There are 3 ways to turn a row about zero (a turn may also mirror it). The second row of each pair is the first, turned, with some noise. The first 15 pairs use one turn. New pairs use 2 turns, one after the other, and a turn may come again.
Some pairs, each with its turns in order after it:
|  4.389 |  2.791 | -2.220 |  4.885 |
|  3.809 |  3.018 | -5.251 | -1.356 |
(0)

|  0.215 | -1.715 |  1.466 |  3.442 |
| -0.395 |  1.844 |  3.442 |  1.431 |
(1)

| -2.577 |  5.431 | -0.853 |  4.457 |
|  0.470 | -1.598 | -5.850 |  4.467 |
(2)

| -3.074 | -2.983 | -0.875 |  3.650 |
| -4.582 |  3.541 | -1.010 |  0.848 |
(0)

| -4.985 |  1.804 |  2.394 |  0.374 |
|  0.835 | -1.295 | -1.249 |  5.485 |
(1)

| 4.843 | 3.585 | 5.785 | 4.532 |
|  3.003 | -3.121 | -7.911 |  2.653 |
(0)

| -0.914 |  4.728 |  1.052 |  2.962 |
| -0.387 | -2.709 | -4.621 |  2.025 |
(2)

|  4.441 |  4.510 | -2.165 | -1.047 |
| -3.379 |  2.242 | -4.165 | -3.305 |
(1)

|  5.767 |  4.141 | -3.071 |  3.465 |
| -5.189 |  2.227 | -6.272 | -1.307 |
(2)

| -0.972 | -1.557 | -5.187 | -1.903 |
| -0.982 |  4.555 |  2.535 |  2.737 |
(2)

|  5.424 | -0.008 |  3.069 | -3.418 |
|  5.033 | -3.217 |  0.984 |  3.359 |
(0)

| -1.087 |  3.542 |  5.539 | -3.908 |
| -1.377 | -7.161 |  2.174 |  0.142 |
(2)

|  1.513 | -2.253 | -1.139 | -3.375 |
| 1.826 | 0.366 | 3.918 | 1.271 |
(0)

|  0.828 |  4.394 | -2.251 |  0.644 |
| -4.113 |  0.009 | -2.871 | -0.324 |
(1)

| 1.488 | 1.734 | 2.481 | 5.204 |
| -2.890 |  4.513 |  1.716 |  2.585 |
(1)

New pairs. What belongs after each?
| -5.806 |  3.805 |  5.332 |  5.496 |
| -5.437 |  5.105 |  5.983 | -3.422 |
(0) (0)

|  3.962 | -1.292 | -4.353 |  3.188 |
|  4.841 | -1.296 | -2.493 | -3.849 |
(0) (0)

| -5.195 |  2.251 |  4.816 |  3.012 |
| -5.423 |  2.790 |  4.390 |  3.031 |
(1) (1)

|  3.113 |  2.018 | -0.900 |  2.022 |
| -0.308 | -2.025 |  0.875 |  3.860 |
(1) (2)

|  2.860 | -4.320 |  5.151 | -5.484 |
| 0.332 | 5.002 | 7.186 | 2.249 |
(0) (1)

| 0.952 | 0.203 | 2.659 | 1.537 |
| -1.866 |  1.780 | -1.305 |  1.349 |
(1) (1)

| -1.850 |  4.579 |  2.913 |  3.998 |
| -3.198 |  1.746 | -5.124 | -3.379 |
(1) (0)

|  5.066 |  2.766 |  4.742 | -1.670 |
| -3.512 |  0.135 |  6.853 |  1.101 |
(2) (0)

| -4.334 | -0.849 | -4.105 |  5.159 |
| -6.837 | -0.518 | -0.942 |  4.046 |
(1) (0)

|  5.786 | -0.890 |  3.153 |  1.826 |
| -0.976 |  4.462 | -4.552 | -1.962 |
(0) (2)

| -3.910 |  5.218 | -5.581 | -4.606 |
|  0.087 | -7.520 |  5.128 | -3.446 |
(1) (1)

|  5.235 | -2.285 | -1.618 |  2.518 |
|  4.261 |  0.963 | -4.283 | -2.389 |
(0) (0)

|  1.959 | -2.334 |  3.214 | -3.919 |
| -1.128 |  1.245 | -3.496 |  4.581 |
(0) (0)

|  1.274 | -1.594 |  5.478 | -1.386 |
|  0.610 | -1.557 |  4.119 |  3.959 |
(2) (0)

|  1.266 |  3.626 | -3.942 | -4.448 |
|  0.405 | -6.015 | -0.385 | -3.653 |
(1) (1)

|  0.164 | -5.541 | -0.830 | -0.177 |
|  0.647 |  3.769 | -4.200 | -0.367 |
(2) (1)

| -1.691 |  4.609 |  0.656 |  3.979 |
| -3.415 | -2.067 |  1.710 |  4.542 |
(1) (1)

| -2.199 | -2.431 | -1.513 |  3.580 |
| -0.255 | -1.292 | -1.279 |  4.603 |
(0) (2)

|  2.293 |  0.915 | -3.551 |  1.945 |
| -4.606 | -0.464 | -0.518 |  0.486 |
(0) (2)

| -3.801 |  3.985 |  1.864 | -0.614 |
| -4.363 | -1.212 |  3.728 | -0.228 |
(1) (1)

| -1.659 | -3.201 |  2.118 |  0.548 |
|  3.331 | -0.270 | -1.994 |  1.829 |
(0) (2)

| -5.288 |  1.782 | -1.671 | -1.712 |
| -2.928 | -3.448 |  4.027 |  0.430 |
(0) (0)

| -0.021 |  3.479 |  4.384 | -4.129 |
|  4.123 |  4.210 | -1.334 | -3.274 |
(1) (0)

| -3.245 | -1.278 | -5.168 |  4.256 |
| -2.912 | -3.575 |  0.479 |  5.955 |
(0) (2)

| -2.558 |  3.512 |  2.714 | -3.168 |
| -2.378 |  0.828 |  3.738 |  3.927 |
(0) (0)

| -4.885 | -2.483 | -5.263 |  4.291 |
| -1.651 | -4.520 |  0.377 |  7.226 |
(0) (2)

| -4.709 | -4.897 | -0.337 | -5.324 |
|  1.241 | -5.711 | -2.319 | -5.908 |
(2) (2)

|  3.484 | -3.630 |  5.051 | -1.282 |
| -2.870 |  2.834 |  5.953 |  0.989 |
(0) (1)

|  1.952 | -1.244 | -4.360 | -4.130 |
|  2.093 |  5.565 | -2.477 |  0.347 |
(0) (1)

|  2.482 |  0.315 | -4.180 | -3.013 |
| -0.609 | -1.128 | -2.207 |  5.046 |
(2) (1)

|  3.893 |  5.207 | -3.724 |  4.369 |
| -5.348 | -6.839 | -0.737 |  0.374 |
(2) (1)

| -5.284 | -5.836 |  1.763 | -3.786 |
| 2.484 | 0.626 | 2.517 | 8.002 |
(0) (1)

| 1.949 | 0.953 | 2.083 | 5.522 |
| -5.023 | -2.994 |  0.534 | -2.476 |
(0) (1)

| -0.707 | -3.913 |  5.213 |  2.646 |
|  2.885 |  2.063 | -1.020 | -6.041 |
(2) (1)

| 3.342 | 4.122 | 4.054 | 5.047 |
| -0.910 |  6.778 |  4.116 |  2.338 |
(2) (2)

| -2.450 | -4.507 |  4.343 |  2.310 |
|  2.160 |  3.983 | -0.589 | -5.511 |
(2) (1)

